The first 7 rows are patterns. Each new row is the sum of 2 different patterns, raised or lowered, with some noise. Before adding, each is slid sideways (what falls off one end comes back at the other) and multiplied by a number that may be negative. Names go in the order of the patterns.
In the rows, 128 means zero.
Some rows, each with the names of its patterns after it:
[133 131 136 141 114 128 148 168 134 102 131 127 127 131 157 120 130 134
 166 121 110 148 150 129 153 127 183 106 130 127] : J20
[ 93 127 131 110 119 131 152 175 115 112 135 143 130 128 113 129 120 127
 177 142 128 129 126 123 119 108 123 129 129 124] : J799
[138 125  95 130 114 115 116 181 113 105 137 122 124 134 158 129  89 127
 133 133 168 131 115 151 175 136 132 129  89 140] : J486
[129 110 132 124 137 132 128 140  98  78 133 132 148 126 134 153 138 132
 140  89 156 117 120 121 135 114 119 118 108 130] : J397
[128 156 112 112 134 136 128 131 150 142 121 147 141 170 120 120 155 122
 183 128 127 162 121 113 138  86 109 118 111 126] : J73
[ 98 110 126 118 134 123 159  92 128 105 134 137 126 141 139 124 133 134
 111 138 125 155 131 134 141 123 138 137 156 151] : J877
[175 127 147 132  78 116 119 103 149 149 134 115 132 126 126 108 134 101
 107 139 152 141 119 144 139 135 129 130 128 120] : J841

New rows. What belongs after each?
[142 138 135 131 110 164 137 127 115 150 145 101  83 145 122 131  74 151
 130 145 132 138 128  88 141 137 121  99 133 165] : J20 J799
[ 82 123  98  80  58 107  72  77  89 141  81  83 112  60  94  89 127 134
  81 107 123  90 117 100  96 119 146 107 117  97] : J486 J841
[145 160 132 142 142 131 132 139 142 135 143 158 155 142 129 136 141 140
 154 141 154 124 144 149 137 143 153 141 177 138] : J73 J877
[129 131 128 132 113 135 137 137 156 114  94 149 153 149 130 137 126 148
 134 133  90 150 118 125 122 161 114 117 134 113] : J486 J397
[ 91  71  81 108 119  92  59  91  95  92 111 114 104  48  84  99  95  88
 105  91 105 101 110 101  95 140 102 101 114 109] : J799 J841
[142 160 148 107 164 155 175  95 140 186 117 171 142 122 172  81 141 144
 104 111 126 112 122 151 166 102  88 139 172 140] : J20 J73
[115 108  98  82  96 132 114  83  98  49  89 109  59  77 131  89  91 112
  88  78  75 120  88  98 143  79  61 113 127  77] : J486 J397
[108 106  70  94  96  98 120  87 116 105 133 103  62  82  61  84 117 101
  71  86  88  85  86 110  88  63  84  95 102 102] : J486 J841
[127  87 117 123 111 122 124 129 121 114 116 131 120 133 134 131 124 132
 132 150 135 131 117 111 147 111 125 131 134  98] : J73 J877
[119 146 159 137 123 123 124 155 138 145 128 122 151 133 175 134 165 141
 139 146 129 134 133 165 134 163 133 105 108 132] : J877 J841
[148 116 144 162 117 126 147 155 149 181 138 133 150 186 145 157 172 159
  97 152 171 133 142 158 135 114 135 177 165 158] : J486 J877
[153 147 133 122 183 152 143 113 142 168 145 120 128 127 150  97 199 146
 151 151 170 144 150 177 161 105 125 163 172 157] : J20 J486
[ 68  89  97  88  72 117  85  82  87 115  83  74  88  84  85  95 107  77
  75  97  86  89 121 103 109  97 108  99 102  92] : J799 J486
[159 170 188 160 196 195 157 141 163 181 172 147 152 171 159 193 166 114
 184 136 149 217 153 159 181 134 143 157 187 153] : J73 J841
[104 115 115 101 106  99 153 144  88 111 101 108 115  83 128  89  98 135
  79 113 114 117  93 119 123 136 125  85 105 125] : J20 J397
[ 97  85  90 122 103 112 113  88  98  80  93 114  86 111  99  97  93  78
 106  90 110  89  73  89  76  91  66  85 119  44] : J73 J877
[174 181 172 153 174  97 202 144 161 141 161 144 139 138 137 154 155 141
 151 152 145 156 149 154 128 107 150 139 162 171] : J397 J877
[137 125 159 156 135 139 158 144 190 126 161 161 153 172 164 172 163 144
 149 148 158 157 165 146 144 155 143 179 186 147] : J397 J841
[141 167 136 119 154 149 164 139 179 158 165 152 120 111 162 124 157 158
 155 127 146 134 132 134 148 112 137 152 164 152] : J397 J841
[156 165 144 161 145  85 138 135 116 174 160 143 133 141 137 130 117 149
 106 130 174 161 149 119 153 144 130 134 141 130] : J397 J841
[122 128  94 119  88 127 132  98  99 120  96  95  86 108  85  82  93 151
 106  77  95  58 106  80  64 104 108 128 116 133] : J397 J73
[133  92 132 126 100 105 106 113 101  65 103 112 110 127  80  96 122 118
 105 112 129 117 102  97 106  96 107  94  80  96] : J799 J486
[155 151 126 141 147 124 148 146 133 157 146 170 127 149 157 124 133 162
 155 183 142 144 169 170 154 163 111 183 138 155] : J397 J841
[173 159 155 152 153 164 132 156 127 139 164 162 180 177 164 159 146 157
 152 143 144 191 145 187 142 118 150 151 131 178] : J397 J841
[126 124 140 122 125  90 180 152 149 149 145 141 113 176 145 147 106 138
 171 136 141 146 139 120 158 137 142  99 150 158] : J20 J877
[114 117 129 122 104 116 121 106 186 101 145 128  95 106 125 115 141 151
 124 116 139 119 124 101 120 102  97 149 170 133] : J397 J841
[ 95 131 113 115 114 102  86  70 132 123 104 102  99 106  67 114 113 104
  85  66 111 101  76 109  63 101 120  72 114 100] : J73 J877
[115 118  91 110  82  83  87 104  93  86  63  90  93 106 136  56 119 102
  86  92 157 100 167 122 108 125 100  99  84 118] : J73 J877
[151 163 118 154 158 166 121 132 149 151 143 193 142 168 137 143 150 155
 168 152 130 140 153 158 197 153 123 162 174 155] : J20 J486
[159 132 132 134 126 137 161  90 201 165 157 157 149 146 118 174 163 129
 111 153 173 131 142 156 134 114 129 151 150  94] : J20 J73
[ 84 102  86 107 108 128 108 119 116 114  94 109 124 104  97 121 108 165
  86 103 142 104 151 111 106 141 111  90 111  82] : J397 J73
[168 115 143 142 148 147 125 152 135 132 146 168 159 163 133 132 143 151
 159 142 140 142 156 140 161 164 154 143 154 137] : J20 J799
[150 180 158 142 147  91 134 164 139 157 155 177 128 147 161 157 135 163
 180 161 138 176 153 192 121 160 180 151 202 151] : J20 J73
[157 150 139 105 173 174 146 128 149 173 181 156 175 158 120 129 178 160
 170 162 165 180 159 152 159 164 185 175 153 177] : J799 J877
[ 79  95  72 102 102  97 104 127  89  68  87 119  84  88  54 103 100  71
 131  55  94 101  70 101 108  80 133 117 110 113] : J799 J73
[133 123 110 130 118 136 124  87 139 142 130 114 127 152 130 134 142 103
 150 129 126 114 122 107 119 110 104 124 127 108] : J397 J841
[165 151 140 149 178 152 206 164 180 190 152 145 170 156 145 144 159 160
 153 157 105 159 176 160 144 161 173 181 151 182] : J799 J73
[163 131 178 126 157 121 162 196 167 167 219 131 127 162 167 153 171 186
 178 132 186 184 154 172 156 157 161 184 160 162] : J486 J841
[123 158 129 132 140 138 127 149 165 140  76 143 144 123 135 146 120 115
 134 173 125 114 136 118 130 155 117 137 113 128] : J20 J486
[204 231 187 195 191 144 128 178 194 159 158 172 181 140 178 194 139 129
 110 178 162 128 166 113 164 164 145 124 183 135] : J73 J841
[153 157 151 139 159 185 170 122 154 149 150 118 181 152 143 155 182 136
 114 164 187 147 170 144 175 125 154 134 125 147] : J20 J486
[ 67  96 134  96  97  72  32  93 108  91  58  91 107 102 130  95  64 118
 115  93 102 116  94  41 102 105  84  98  85  92] : J486 J397
[145 100 145 131 130 138 196 126 124 150 170 133 125 176 160 124 161 148
 190 146 145 129 160 170 154 159 130 123 164 181] : J20 J486
[103 138 195 138 128 157 155 149 155 177 126 127 136 142 150 186 142 126
 164 176 156 152 132 116 157 160 141 111 155 118] : J486 J397
[164 147 131 155 146 135 129 148 137 117 147 174 148 159 155 150 168 141
 135 145 113 167 132 150 145  90 146 121 109 164] : J73 J841
[133 143 142  65  74 132 115 171 147 142 142 140 137 138  81 166 102 110
 128 153 129 120 130 118 136 133 120 138 122 173] : J397 J841
[146 131 146 124 145 139 135 120 137 127 171 136 147 128  93 117 128 100
 147 150 131 137 167 129 124 107 133 100 100 130] : J397 J841
[102 114 123 121  73 118 122 105 121 104 104 110 134 107 109 107  82 122
  88 103  71 104 119 104 103 152  84  80 109 108] : J486 J841
[134 156 174 182 159 174 174 161 161 143 176 155 216 155 171 166 105 139
 153 134 178 186 158 146 150 154 153 134 164 128] : J877 J841
[125 124 110 130 127 112 131 116 105 134 111 131 107 117 122 101 142 149
 133 128  82  98 109  91 113 108 123 111 103 103] : J397 J877
[129 129 114 109 105  66 125 130 111 101 117 121 104 123 119 119 103 113
 124 139 113 118 123 147 123 122 123 138 150 135] : J799 J841
[125 142 121 114 112 163 125 114  95 129 126 132 136 126 125 102 134 113
 120 112 133 142 111  87 124 109 116  53 139 120] : J20 J486
[136 149 167 152 148 126 144 159 147 136 166 171 200 153 147 175 147 115
 160 147 176 151 167 213 174 164 165 129 179 146] : J799 J397
[101 120  87 117 104 118 170 127 119 133 101 129 113 122 130 127 106 101
  68 149 145 103  83 103 121 112 104 117 114  66] : J799 J841
[114 109 136 124 157 110 112 139 129 101 118  95 103 103  91  89 122 142
 100  91 117 120 121 116 132 122  84 120 125 147] : J799 J73
[123  83  63  44 110  88  78  65  67  91 104  72 105  89  60  82  93 102
  65  50 105 108 115  88  94 118 124  96 101  70] : J799 J397
[106  76 113 109  87 122  61 117  91  81 126 118 103 159 152 165 125 108
 123 105 136 136  98 110 112 117 134 117 121 101] : J799 J73
[159 144 123 141 121 125  89 171 129 119 135 133 136 149 153 134 125 123
 140 176 145 153 118 149 125 146 146 138  99 131] : J20 J486
[109 109 136 110 125 107 112 159 130 129 184 118 110 122 132 118 119 109
 136 121 140 138  83 106 122 113 104 117 138 162] : J799 J841
[170 179 142 135 136 167 156 155 137 183 159 170 160 147 123 145 135 152
 143 154 150 154 153 160 129 161 130 131 196 178] : J20 J841
[ 77  95  71 120  88  68  74 101  92  93 137  96  86 113 128 130  99 103
 126  56 151 109  89 127  90  77  84  58  99  88] : J486 J73
[128  79  93  69  81 102 100 103  89 102 128  84 108 103 105  87 142 106
 117 108  59  86 100  77 114 107  97  84  93 116] : J397 J841
[ 51 100  70  90  89 137  95  85  98  93  94  86 125  94  86  96 102 105
 120 107  90 131 145  87  92  95  62 115  97 114] : J486 J877
[123 109 107 118  98 123  72 127 151 118 127 115  74 100 121  99 114  99
 116 133 119 113 113  98 101 100 100 117  97 135] : J20 J841
[115 117 104 110 118 115 106 116 110 152 118  98 132  92 122 122  95 125
 135 116 177 145 129 134 122 117  98 122 129 117] : J799 J73
[137 134 135 159 152 141 176 128 130 144 146 144 148 162 173 111 144 151
 123 130 123 168  98 131 120 141 141 136 152 115] : J877 J841
[121 164 101 152 134 122 150 154 149 176 159 132 146 166 161 126 171 155
 149 118 178 146 144 131 148 134 125 111 163 148] : J73 J877
[107 111 155  60  77  79 102  83  90 101  79  91 104 134  54  68  81  85
 127 105 119 106  78  80 116  96  73 107 111 108] : J20 J841
[150 134 158 149 122 101 114 146 124 123  96 136 136 126 134 103 152 161
 116 165 149 151 153 115 110 128 144 133 173 151] : J799 J841
[152 151 144 142 130 111 115 156 169 144 141 133  91 149 145 119  89 136
 150 123 153 130 117 147 129 156 145 151 145 105] : J20 J486
[133 165 138 137 140  59 150 120 117 129 136 120 132 118 108 133 132 139
 134 125 145 140 127 119  73  94 145 124 139 125] : J799 J397
[138 127 135 106 181 140 128 162 109 142 161 129 163 173 146 190 182 154
 167 143 147 128 155 184 180 138 151 136 133 137] : J397 J73
[139 154 144 141 128 135 161 132 149 144 128 156 116 159 144 164 157 117
 128 135 143 148 129 149 116 156 126 149 150 142] : J20 J877
[ 84  80  85  97  78 108  86 100 100  92 105  68  62 112  81  95  89  94
 115  96 113  78  56 101  83  91  85 103  87  77] : J397 J877
[149 125 129 145 144 103 146 132  84  84 141 155 118 118 143 131 135  86
 156 139 166 132 131 149 137 148 114  74 110 144] : J20 J799
[140  98  72 113 106 100 138 105  93 109 112 120 124 104 130  37 129 134
  88 126 130 102 117 129 155 126 112 111  61 120] : J486 J73
[141 141 100 148 165 119 117 139 136 158 146 174 137  88 137 149 143 147
 159 157 154 160 147 171 150 172 162 137 193 157] : J799 J73
[122 111 114 111 141 136 120 123 128  99 134 123 159 122 116 122  96 117
 135 112  92 129 115 129 128 116 113 118 146 114] : J486 J877
[134 145 124 144 210 171 153 140 120 157 171 127 115 127 142 160 213 149
 140 172 197 155 168 170 167 102 199 180 157 166] : J486 J841
[139 142 106 126 122 140 123 153 117 118 115 140 156 131 118 137 127 131
 138 138 131 126 155 152 127 129 136 148 137 158] : J20 J877
[109 113 123 123 107 122 123 122 123 115  94 122 139 133  88 104 121 130
 144 117 110 126 139 123 151 140 133  91 137 135] : J799 J486
[153 151 141 150 146 147 164 138 142 139 142 150 124 137 148 145 188 175
 132 144 137 145 141 113 138 136 133 198 134 150] : J799 J397
[150 140 140 123 146 144 129 109 164 144 136 145 163 138 115 169 140 151
 143 155 145 120 136 142 143 158 156 130 157 153] : J486 J877
[185 128 141 126 140 127 147 138 161 139 132 136 166 124 118 133 139 135
 138 158 212 116 127 108 137 123 115 129 113 123] : J20 J397
[170 149 169 159 115 153 150 135 128 109 175 150 128 141 147 146 166 162
 164 141 119 140 175 144 145 168 149 195 150 147] : J799 J73
[106  86  93  91 115  63  88  84  96  86  68 100 114  89  97 103  84  81
  98 115  95  74 104 100  93  83 111  93  74  51] : J20 J877
